The same things were measured in two ways. Each way mixes the same 9 hidden numbers, adds some noise and spreads widely along 6 directions of its own, which tell nothing about the thing.
Some things both ways: the first way, then the second way.
[-0.38 -0.70  0.18  0.45  0.34 -0.10  1.07  0.29  0.58 -1.02 -0.47  0.53
 -1.26 -1.37 -0.04  0.56  0.34  0.56  1.17  0.74  2.96 -0.37 -0.64 -1.06
  0.80]
[ 1.00  1.14  0.46  0.81 -0.18  0.17  0.99  0.50  0.08  1.35  1.29 -0.30
 -1.06  0.07 -1.47  0.09 -0.21 -1.48  1.14 -1.01  0.43]

[ 1.21  0.81  2.66  0.83 -1.33  0.50 -0.44 -0.79 -1.28 -0.49 -1.61 -0.29
 -1.32  0.44 -0.85  2.50  1.19  0.48  2.23  2.14  1.83  0.23  2.53  0.00
 -0.42]
[ 0.73 -0.38  0.01  0.11  0.73 -1.32 -0.43  1.64 -0.30 -0.45  2.73  0.15
  0.46  3.11  1.92  2.00  1.75  1.21  0.15  0.70 -0.75]

[-1.30 -1.32 -1.96 -2.09  2.16  1.00  0.79  0.36  0.28  0.19  0.06 -0.42
 -3.32  0.72 -0.16 -1.23 -0.02  0.71 -2.07 -0.69  0.01 -1.01 -0.36 -0.74
 -0.89]
[ 1.52 -2.10  1.68  1.60 -1.92  0.98  1.49  2.12 -0.63  2.13 -1.39  1.69
 -0.38 -2.40  3.67 -2.04 -0.88 -0.91 -1.49  0.03  1.02]

[ 0.82 -0.55  0.82  1.64 -2.85 -0.94 -0.42 -0.63 -1.40 -0.03  2.03  0.72
  2.79 -0.98  0.91 -0.15 -0.87 -0.74 -1.36  0.51  0.51 -1.53  1.49  1.06
  1.39]
[-0.35 -0.29  0.94 -0.86 -0.41 -1.37  0.42  0.38  0.09 -1.12  0.86 -0.10
 -1.13  1.99  1.76  2.93  1.22 -2.58  0.20 -0.01 -2.09]

[ 0.73 -1.41  0.20 -1.64 -1.22  0.89 -2.02  2.53  1.37 -0.54 -0.28 -0.87
  2.47 -0.59  0.00  0.21 -0.33  0.46 -1.82 -1.63 -0.66  0.81 -1.88 -0.75
 -0.79]
[-1.47  0.56  0.91  2.61 -1.93  2.02  0.97  0.01  0.79 -1.95 -2.06  1.87
 -1.40 -1.34 -0.04 -1.40 -2.25 -1.63 -0.38 -1.31 -0.23]

[ 0.63 -0.22  2.14 -0.47 -1.49  0.22  1.40 -0.43 -0.37 -1.37  3.49 -0.42
  1.20 -0.04 -1.93  0.05 -0.99  0.18 -1.20 -1.27 -1.15 -2.48  0.44  0.06
  0.98]
[-0.14 -1.41  0.63 -1.31  0.43  2.47  1.47 -0.20  1.56 -3.44 -2.28 -0.77
 -0.48  0.00 -3.16 -0.03  1.16 -1.10 -0.88 -1.34 -1.34]

[-1.55 -1.69  0.24 -1.86  0.00 -1.35 -0.63  2.63  0.55 -2.68 -0.68  1.08
  2.13  0.00  0.79  1.19 -1.37  1.82  0.10 -1.39  0.73  0.10 -1.21 -1.80
  0.49]
[ 0.79 -1.14  0.81 -1.38 -1.87  0.88  1.49 -0.70 -0.29 -0.48  1.23 -2.08
 -2.61  0.29  1.51  1.04  1.50 -4.27  0.91 -1.71  0.01]

[ 1.89  0.72 -0.06  2.83 -1.02 -0.58  0.20 -1.50 -0.53  1.41  0.93  0.95
 -1.85 -0.52  0.79 -0.76  2.33 -1.04  0.57  2.01  1.60 -1.23  0.32  0.46
  1.02]
[ 1.16  1.23  1.31  0.86  0.94 -2.80 -0.18 -0.39  0.12  1.99  0.64  0.94
 -1.08 -0.86 -1.30  1.02 -0.58  0.76 -0.71  0.84 -0.44]

[ 0.04 -0.63 -2.64 -1.41 -0.24 -0.33  1.93  0.78  1.29 -0.13 -0.69  2.69
  0.00  0.27 -0.45 -0.60  0.95  0.34  0.04 -0.18  0.34 -0.71 -1.63 -3.02
  1.02]
[ 0.25  1.07  0.26  0.48  1.46 -1.35  1.01 -1.45  1.05 -1.06 -0.45  2.05
 -0.36  2.13 -0.45  0.67 -1.16 -0.63 -1.22  0.06 -1.92]

[-1.04 -0.53  0.05  2.26  0.19  0.02 -1.37  0.00 -1.50 -0.01 -0.65 -1.17
  0.76 -1.38  2.73  0.67  0.18 -1.30 -2.23 -0.19  2.74 -0.19 -0.86  1.04
  0.16]
[ 0.75  0.16  2.06  0.29  0.73  0.07 -0.46 -0.96 -1.70 -0.08 -0.56 -0.14
 -0.11 -0.54  0.19  1.47  1.46 -1.99  1.23 -0.10 -0.95]

[ 0.91 -0.29 -2.69 -0.29 -0.39 -1.41 -0.55  0.12 -0.02  0.01  0.10  2.22
 -1.10  1.33 -0.13 -0.41  0.50  1.12 -0.02  1.57 -0.37 -0.24  0.86 -0.61
  0.10]
[-0.23 -0.01  3.05 -1.35  2.22 -1.56  0.68 -2.36 -0.95 -0.38 -3.13  1.79
 -0.28  0.70 -0.34  1.37 -1.45 -0.07 -2.34  0.48 -4.12]

[-0.44 -0.02 -0.85 -1.46 -0.57 -0.04 -1.36  2.24  0.09  0.09 -1.86  0.89
  1.77  0.85  1.64  0.92  1.14 -0.33 -1.10 -1.15  0.00  0.34 -1.11 -1.22
 -0.57]
[ 0.63 -0.67  2.03  1.15  2.42 -3.06 -0.70 -1.02 -0.41 -1.39 -0.35  3.24
  0.23  3.91  2.86  1.94  0.10 -0.55 -1.03  2.40 -3.44]

[ 0.22  0.70  2.45  1.61 -0.71 -1.16 -1.79 -0.30 -1.61 -0.30  1.17 -0.76
  1.30  0.58  2.20 -1.59  1.31 -1.18 -0.39 -0.19  0.21 -0.80 -1.03  0.17
  0.69]
[ 2.25 -1.36  0.23 -0.90  3.50 -3.44  0.45 -1.46 -1.01 -0.29  0.95 -1.00
  0.31 -0.87  0.05  1.12  2.17  0.21  0.24  0.90 -1.29]

[-1.54 -1.19  0.32 -2.72  0.18  3.44  1.47  0.29  0.57 -2.36  1.48 -0.20
 -0.09  0.01 -1.40  0.73 -0.58  0.86 -1.70 -0.90  1.85  0.18  2.03 -0.53
 -2.04]
[ 0.50  0.51 -0.33  1.69  0.46 -0.85 -0.07  0.58 -1.12  0.47  2.03  0.10
 -0.46 -0.13  0.79  0.54  0.57 -1.13  2.47  0.04 -0.16]

[ 1.64  0.91  0.69 -0.04 -1.17  0.22 -1.99  0.99 -0.38  0.00 -0.61 -0.99
  0.92 -0.16 -0.51  0.72 -0.62 -0.03 -0.72  0.54 -1.09  0.83 -0.12  1.31
 -0.43]
[ 1.86  0.72  0.15  3.27 -0.64 -2.14 -1.87  0.88  0.51  2.08  0.46  2.88
 -0.53 -2.84  1.35 -0.99 -1.90 -0.29  0.65  2.11  0.64]

[ 0.38 -0.04 -1.50 -1.45 -1.36  2.37  3.40 -1.93 -0.32 -1.76  3.73 -0.23
  0.10 -0.20 -4.42 -1.00 -1.55  0.74 -2.69 -0.24 -0.86 -1.66  1.41 -1.86
  0.01]
[-0.08 -0.30 -1.35 -2.70 -2.83  1.62 -0.38 -1.55  1.31 -0.36  1.48 -0.50
 -3.77 -0.73 -0.28  0.63 -1.72  0.10 -0.13 -0.44  0.42]

[ 1.26  1.55  1.99  0.23 -3.02 -0.63 -1.16  0.54 -1.12 -0.96  1.64  0.08
  2.68  0.61 -0.22  0.20  0.81 -0.02  0.05 -0.12 -0.73 -0.61  0.63 -1.04
  0.52]
[-2.25  0.25  2.17 -1.54 -0.90  1.45  0.52 -0.89  0.12 -1.25 -0.34  0.68
 -1.73  1.88 -1.64  3.80 -1.92  2.63 -1.57 -0.09 -1.05]

[ 0.22 -1.13 -0.57 -3.68 -0.21  0.14  0.84  1.50  1.29 -0.98  2.46  2.58
 -1.27  2.68 -1.33 -0.02  0.54  2.19 -0.33 -1.37 -2.14 -1.66  1.81 -1.46
 -0.97]
[ 0.54  0.66  2.94  0.39 -0.07 -2.59 -0.07 -0.76 -0.43  1.60 -1.17 -0.11
 -2.08 -2.78 -0.90  0.06 -0.81 -0.40 -1.60 -0.12 -1.41]

[-0.15 -0.35 -0.23  1.76 -0.55 -1.84  0.26 -0.95 -1.07 -0.41 -0.18  1.45
 -0.76 -0.16  1.24  0.13  0.71 -0.01  1.08  2.01  2.66 -1.09  1.06  0.01
  1.39]
[-0.22 -0.57  2.89 -4.39  1.16  2.14  1.51 -2.23 -1.33 -2.42 -1.34 -3.38
 -0.35  1.36 -2.50  3.17  2.13 -0.76 -0.88 -2.53 -2.24]

[ 1.52  0.92 -1.79  0.83 -2.41 -0.59 -0.20 -0.32  0.45  0.79  2.66  0.65
 -0.10 -0.86 -0.24 -1.26  0.13 -0.91 -0.51  2.65  1.50 -1.03  2.76  3.20
  0.73]
[ 2.00 -0.17  1.59  1.71  1.14 -1.08  0.34  0.72  0.53  1.27 -0.69  2.42
  0.46  0.60  0.00  0.16  0.08 -0.23 -1.15  1.40 -0.24]

[ 1.69 -0.54  1.10  3.53 -1.32 -2.74 -3.21 -0.13 -1.24 -0.94  1.72 -1.56
  1.80 -0.48  1.08  0.08  0.35 -0.13 -1.07  0.73  0.57 -0.87 -1.36  1.07
  1.13]
[ 1.63 -0.05 -0.07  0.17 -1.23  0.76  0.47 -1.59 -0.68  1.43 -0.13 -0.32
 -2.17 -3.08  0.34 -1.46  1.25 -1.24 -0.15 -0.94  1.64]

[-0.96 -0.15  0.46 -2.42 -1.10  0.86 -1.00  1.45 -0.08 -1.03 -0.17 -1.51
  0.75 -0.70 -0.36 -1.10 -2.00  0.87 -0.50  0.52  0.67  0.85  1.31  0.06
 -0.48]
[ 0.43 -0.01  0.51 -0.66  2.01 -0.92  0.55  0.84 -0.34 -0.63  0.09 -0.06
  1.38  0.46 -0.32  1.03 -0.63  0.17  0.27 -0.11 -2.21]

[ 1.92 -0.87 -0.04 -0.39 -2.85 -0.60 -2.51  0.97  1.08  1.83 -1.07 -0.10
  1.53 -0.08  1.13 -1.62  1.48 -1.19  0.38  2.00  0.75  0.36  0.79  1.60
  0.31]
[ 1.49  2.05  1.52  0.02  0.88 -2.30 -3.02 -1.29 -1.16 -0.18  0.92 -1.35
  0.07 -1.55  0.10  0.02 -0.65  1.50 -0.23 -0.58 -1.37]

[ 0.53 -1.61 -0.35  2.99  0.33  1.09 -2.24 -0.39 -0.29  2.55 -2.17 -2.38
 -2.37 -1.59  2.94  0.26  3.26 -2.03 -2.17  0.61  3.76 -0.18 -1.39  0.71
 -0.88]
[-0.05 -0.26  0.76 -0.98  0.66  0.10 -0.50 -1.09 -1.09 -1.61  0.19 -0.83
 -0.79  1.27  0.40  0.55  2.71  1.43 -1.14 -0.80 -1.50]

[ 1.69 -0.69  1.22 -0.10 -2.56  0.16 -1.92  0.76  0.63  0.23  1.51 -1.33
 -0.25 -1.48 -0.70 -0.57 -0.93  0.82  0.17  1.89  0.86 -0.01  2.58  2.23
 -0.17]
[ 0.34  0.11  0.30 -0.04 -0.66  0.84  1.71  1.12  1.34 -1.54 -0.81 -2.05
 -0.47 -2.17 -2.13 -0.85  1.24 -1.18 -0.91 -2.48  0.15]

[ 0.20 -0.38  1.82 -1.29 -0.27 -0.54 -1.18  0.65 -1.15 -1.72 -2.17  0.45
  0.74  1.81 -0.56  1.22 -0.33  1.81  1.07 -0.15 -1.35  0.79 -0.45 -2.61
 -0.30]
[ 0.72  0.44  0.17  1.84 -2.70 -0.37  0.07  1.18 -1.01  1.22  1.49  0.06
 -0.74 -2.77  4.47 -0.33 -1.51 -1.39  0.64 -0.83  1.70]

Other things, the second way, with their names:
z_704: [-2.08  1.11  0.85 -2.47 -0.88  2.61 -0.40 -0.95  0.11 -2.62 -0.77 -2.55
 -2.41  0.15 -4.15 -0.02 -0.35  0.09  0.21 -2.88 -2.96]
z_310: [-0.05  1.21 -0.06 -0.22  1.93 -1.21  0.60 -0.43 -1.65 -0.41  0.21 -0.34
  1.13  0.02  0.36  1.07  1.84  1.29 -0.27 -0.87 -1.27]
z_491: [-0.69  0.85  0.09  0.36 -0.79  1.35  0.68  0.02  0.69 -1.05 -0.97 -0.30
 -1.46 -1.38 -2.40 -1.09 -0.12 -0.95  0.07 -1.72 -0.75]
z_141: [ 0.75 -0.63  0.54  0.04  1.50 -0.06  1.32 -2.17 -0.21 -0.82 -1.32  1.26
 -0.54 -0.03 -0.35 -0.21 -0.56 -0.02 -1.04 -0.03 -0.89]
z_672: [ 2.66 -0.82  0.64  0.13  1.34 -3.77 -0.89 -1.65  0.97 -0.12 -0.31  1.62
 -1.02 -0.35  1.67  0.14  0.72 -1.95 -1.18  2.00 -1.76]
z_62: [ 1.96 -0.03 -2.49  1.07  2.11 -4.86 -0.76  1.62  0.66  2.66  4.25  2.25
 -0.79  1.10  1.07  0.10 -1.86  0.82  2.08  3.14 -1.64]
z_515: [-1.39  1.04  3.23 -2.54 -0.03  2.21 -1.96 -2.01 -2.35 -0.41 -1.54 -0.27
 -1.35  1.07 -1.49  1.41 -1.61  1.69 -0.41 -0.89 -3.49]
z_106: [-1.82  0.64 -0.04 -1.55 -2.55  0.93  0.04  2.69 -0.37  1.25  3.01 -0.49
 -2.04  2.07  0.82  2.49 -1.39  0.72  1.12 -0.48 -1.21]
z_357: [ 2.74 -1.69 -1.43  1.99  1.47 -1.84  0.92 -1.96 -0.29 -1.21  0.38  0.83
 -0.76 -0.66  3.49 -2.92  1.78 -3.67  0.79  0.18 -0.33]
z_508: [-0.98  1.39  0.24  0.30 -2.83  2.24 -0.24  2.28  1.39 -0.51  0.89  0.37
 -0.93  1.73 -0.49  1.09  0.46  1.83 -1.60 -1.22  0.83]
z_555: [ 0.30 -0.96 -0.29  1.02 -0.36  1.68  2.30  2.02  0.41 -0.07 -1.49  0.55
  0.40 -2.51 -0.49 -1.30  0.67 -0.99 -0.15 -0.86  0.66]
z_474: [-0.24 -0.20  1.07 -2.43  1.94 -0.66 -0.19 -3.10 -2.10 -0.95 -0.01 -0.95
 -0.97 -0.41 -0.88  3.28  0.78  0.62  0.75  0.24 -1.78]
z_217: [-0.04 -1.81 -0.27 -3.06 -2.53  1.84  0.24 -0.92  1.19 -2.07  1.77 -1.24
 -2.93  1.10  0.90  2.89 -0.62 -2.27  0.96 -0.22 -0.07]
z_495: [ 1.45  1.00 -0.13  0.19  2.05 -5.08 -2.33  0.14 -0.64 -0.06  2.59 -0.50
  0.06  0.07  1.64  1.44  0.69 -0.40  1.35  1.24 -2.74]
z_982: [-0.76 -1.41 -0.40  0.45 -1.45  3.92  1.62  1.68  1.77 -1.48 -0.21  1.85
 -0.69  1.54 -0.95 -0.03 -2.43  0.95 -0.16 -0.09  0.58]
z_605: [ 0.25  0.63  1.06  1.40  3.52 -1.37  0.89 -0.53 -0.95 -2.37 -2.71  1.00
  2.51 -0.07  0.34 -1.67 -0.64 -1.01 -0.57 -1.07 -3.87]
z_733: [ 1.20  0.18  0.59  0.80  1.09 -0.34 -0.53 -1.23  0.21 -0.06  1.00  1.56
 -0.74  1.65 -0.87  1.33 -0.15  0.91  0.17  1.17  0.15]
z_661: [ 1.38  1.82 -0.84  3.11  1.26  0.31  0.45  0.30  0.79  0.43 -0.24  2.02
  1.39 -2.37 -2.42 -0.42 -1.28 -0.27  1.59  0.27  1.71]
z_756: [-0.13 -2.22  0.32 -2.46  1.99  2.75  1.98 -1.84  0.91 -3.04 -1.07 -0.60
 -0.93  1.58 -4.65  1.72  1.05  0.35  0.20 -0.28 -1.17]
z_428: [ 0.87  0.83  1.73 -0.39 -0.35 -1.11 -0.33 -0.30  0.51 -0.24 -0.57  0.28
 -0.45  0.39  0.57  0.64  0.30  1.02 -2.91 -0.54 -0.84]
z_119: [ 0.28  0.30 -1.11 -1.66  0.86 -1.48  1.17 -1.47 -0.52 -1.34  0.67 -1.40
 -0.64 -0.12  1.07  0.59  1.94 -0.95 -0.50 -1.47 -1.53]
z_92: [-0.19 -0.44  0.20  2.01  0.56  0.65  3.00  1.23  0.97 -1.19 -1.05  1.26
  0.41  0.19 -0.44 -1.12 -1.19 -1.25 -0.50 -1.13 -0.46]
z_274: [-0.17 -1.09  0.47  0.87  1.18  2.72  1.61 -0.87 -1.87 -0.60 -0.93  1.33
  0.23  0.02  0.02 -0.64 -1.95 -0.95  2.22 -0.34 -0.74]
z_739: [ 1.26  1.05  1.79  2.63 -1.35  1.45  0.69  0.78  0.93  1.04 -0.68  2.06
 -0.56  0.82 -0.35 -0.79 -0.33 -1.18 -1.29 -0.70  1.40]
z_716: [ 1.18  0.28  0.27 -0.14 -0.38  1.01 -2.37 -0.64  0.21 -0.97  2.04  0.64
 -0.94  2.24  0.07  1.73 -0.04 -0.34  1.69  0.92 -0.10]
z_564: [-1.28  1.08 -0.98 -0.23 -0.93 -0.14  0.35 -0.29 -0.28  0.38  1.88  0.55
 -2.33  0.70 -0.16  1.72  0.03  0.99  0.45 -0.13 -0.31]
z_289: [ 0.38 -2.21 -0.55 -2.34  2.22  1.16  3.58 -1.26 -0.63 -2.46  0.33 -1.46
  0.49  2.57 -0.06  2.26  4.17  0.37 -1.01 -1.25 -0.07]
z_709: [ 1.44  0.97  1.35 -1.65  1.09 -1.23 -3.92 -1.04 -1.86  1.33  1.78  0.27
 -0.79  1.53  0.29  1.51 -0.85  0.45  1.95  1.52 -2.94]
z_920: [ 0.72 -0.47 -0.74  0.48  0.67  1.55  0.65 -0.56  0.36 -2.36  0.56  0.51
 -0.06  2.20  0.41 -0.25  0.44 -2.00  1.31 -0.67 -0.72]
z_811: [-1.55  2.79  1.10 -0.20 -0.65 -0.11 -0.27 -0.26  0.02 -1.01 -0.25 -0.71
 -1.41  0.80 -1.78 -0.08 -0.33  0.81 -1.45 -2.43 -2.32]
z_77: [-1.02  1.04  0.51 -2.17  0.57 -0.23 -0.11  1.30  0.55 -1.86  1.56 -0.98
  0.15  4.17 -0.80  3.04  0.82  0.75 -0.43 -0.85 -2.97]
z_116: [-0.17 -0.28  0.65 -0.77 -0.20  0.80 -0.64  0.21 -1.08 -1.47  0.76 -1.37
 -0.66  0.15  0.63 -0.02 -0.53 -1.02  1.54 -1.15 -2.11]
z_711: [ 0.12  0.47  1.27  0.35 -0.29 -0.29 -1.73 -0.90 -0.31 -1.10 -0.62  0.43
 -1.39 -1.09  0.11 -0.67 -1.75 -1.28  0.69 -0.17 -2.33]
z_238: [ 0.20  0.84  1.21  0.88  0.03 -1.88 -0.35  0.80 -0.63  1.43  1.78  0.98
 -0.65  0.92  0.92  2.78  0.19  0.67  0.34  1.04 -0.27]

Some of these things the first way, each followed by its name:
[ 0.38 -0.86  2.04  0.59  0.26  2.15  2.02 -1.99 -1.46 -1.07  0.51 -0.79
 -0.82  0.39 -2.03  1.44  0.61  0.13 -1.66 -1.51 -0.34 -1.51 -0.79 -2.52
 -0.28] : z_711
[ 0.92 -2.02  0.32  1.41 -0.01  0.41 -0.45  0.27  0.76  1.02 -0.19 -1.13
 -0.74 -2.04  0.78 -0.30  0.64 -0.64 -1.56 -0.55  1.39 -0.89 -2.29  0.09
  0.62] : z_491
[-0.34 -1.29 -2.64  0.10  0.52  1.19  0.82 -0.26  0.87  1.20 -2.26  0.09
 -1.27 -1.52  0.47  0.12  0.12 -1.42 -1.15  1.69  3.20  0.13  0.06  1.77
  0.11] : z_709
[-0.72  0.64 -0.48  0.45  0.72 -0.03  0.23  1.29  0.37  0.36 -1.94  0.10
  0.51 -0.58  2.04  0.13  2.30 -1.66 -0.49 -1.17  1.89 -0.24 -3.89 -1.70
  0.86] : z_733
[-1.05  0.19 -0.09 -0.88  0.81  0.29  2.53  0.57 -0.37 -1.84 -0.57  0.64
 -2.35  0.43 -1.86  3.10  0.80  1.90  0.55 -1.11  1.42 -1.60 -0.43 -3.79
  0.12] : z_739
[-0.82 -0.33  2.59  0.32  1.88  0.33 -0.65  0.37 -1.73 -1.36 -1.13 -2.36
 -2.03 -0.22 -0.15  1.50 -1.17  1.45 -0.81 -1.52 -0.38 -0.39 -1.85 -1.57
 -0.39] : z_555
[-1.15  1.24  3.62  0.79 -1.44  0.70  1.53 -0.58 -2.66 -2.64  1.09 -2.18
  3.82 -0.62 -1.03  2.15 -0.49 -0.95 -1.74 -2.69  0.52 -2.02 -1.73 -2.59
  1.27] : z_716
[ 0.41 -0.53  3.05  2.19 -1.03 -0.87  0.87 -0.41 -1.78  1.13 -0.72 -1.64
  0.00 -1.10  0.58  1.53  1.31 -0.94 -0.95 -2.12  0.23 -3.39 -2.68 -2.51
  2.20] : z_508
[ 0.43 -1.74 -0.36  0.19 -0.20  1.26 -0.82 -0.72 -0.01  0.57 -0.92 -1.04
 -1.25 -0.55  0.36 -1.32  0.78 -0.24 -1.11  1.16  1.67  0.46 -0.04 -0.49
 -0.75] : z_605
[ 0.57  0.21  0.79 -0.19 -0.57 -1.04  1.13 -0.42 -1.53  0.05 -0.68  0.98
 -1.88  1.82 -1.18  1.55  1.44  1.19  0.51 -0.60 -1.20 -2.29  0.10 -3.55
  0.71] : z_428
[ 1.27 -0.95 -0.41  1.26 -1.22 -0.07 -0.95 -1.49 -1.17 -0.74  0.10  0.00
 -1.06  0.03 -0.93  0.33 -0.11  1.25 -0.20  2.40  1.17  0.28  2.13 -0.52
 -0.47] : z_119
[-1.81 -0.59  0.16 -1.38  1.38  2.12  0.04  0.45  0.35 -3.28  0.31 -1.41
  0.81 -0.33 -0.50 -0.41 -0.46  0.47 -1.21 -0.64  2.37  1.43 -1.35 -1.14
 -1.26] : z_274
[ 2.04  0.02  2.06  0.27 -1.39 -0.55  0.69 -0.63  0.76 -0.02  1.50  0.76
  1.04 -0.34 -0.82 -2.14  0.22 -0.90  1.29  0.95 -0.60 -0.90 -0.87  0.84
  1.87] : z_62
[ 1.67 -0.83 -0.28  2.08 -0.46  1.00 -1.02 -1.74 -0.21 -1.19  0.88 -0.57
 -0.38 -0.08 -0.98  0.28  1.18  0.00 -0.91  1.97  1.92  0.78  0.52  0.50
 -1.02] : z_357
[ 1.59  0.84  1.10  2.39 -1.11 -1.41 -1.42 -0.87 -1.32 -1.30  0.98 -0.41
  0.82  0.51 -0.11 -0.22  1.30  0.02  0.30  1.03  0.29 -0.26 -1.05 -1.05
  0.78] : z_141
[-0.76 -0.03 -0.24 -5.74 -0.26  1.91  1.55  2.95  2.52 -2.31  0.30  0.33
  0.98  0.49 -3.29  0.04 -1.77  1.68  0.20 -1.30 -1.10  0.56 -0.03 -1.14
 -0.72] : z_982
[ 1.06  0.53  4.32  2.44 -2.32  0.69 -1.38 -1.73 -3.10 -0.19  0.29 -2.35
  1.28 -0.64  0.22  0.73  0.10 -0.63 -0.77  0.36  0.39 -0.55  0.94 -0.44
  0.13] : z_495
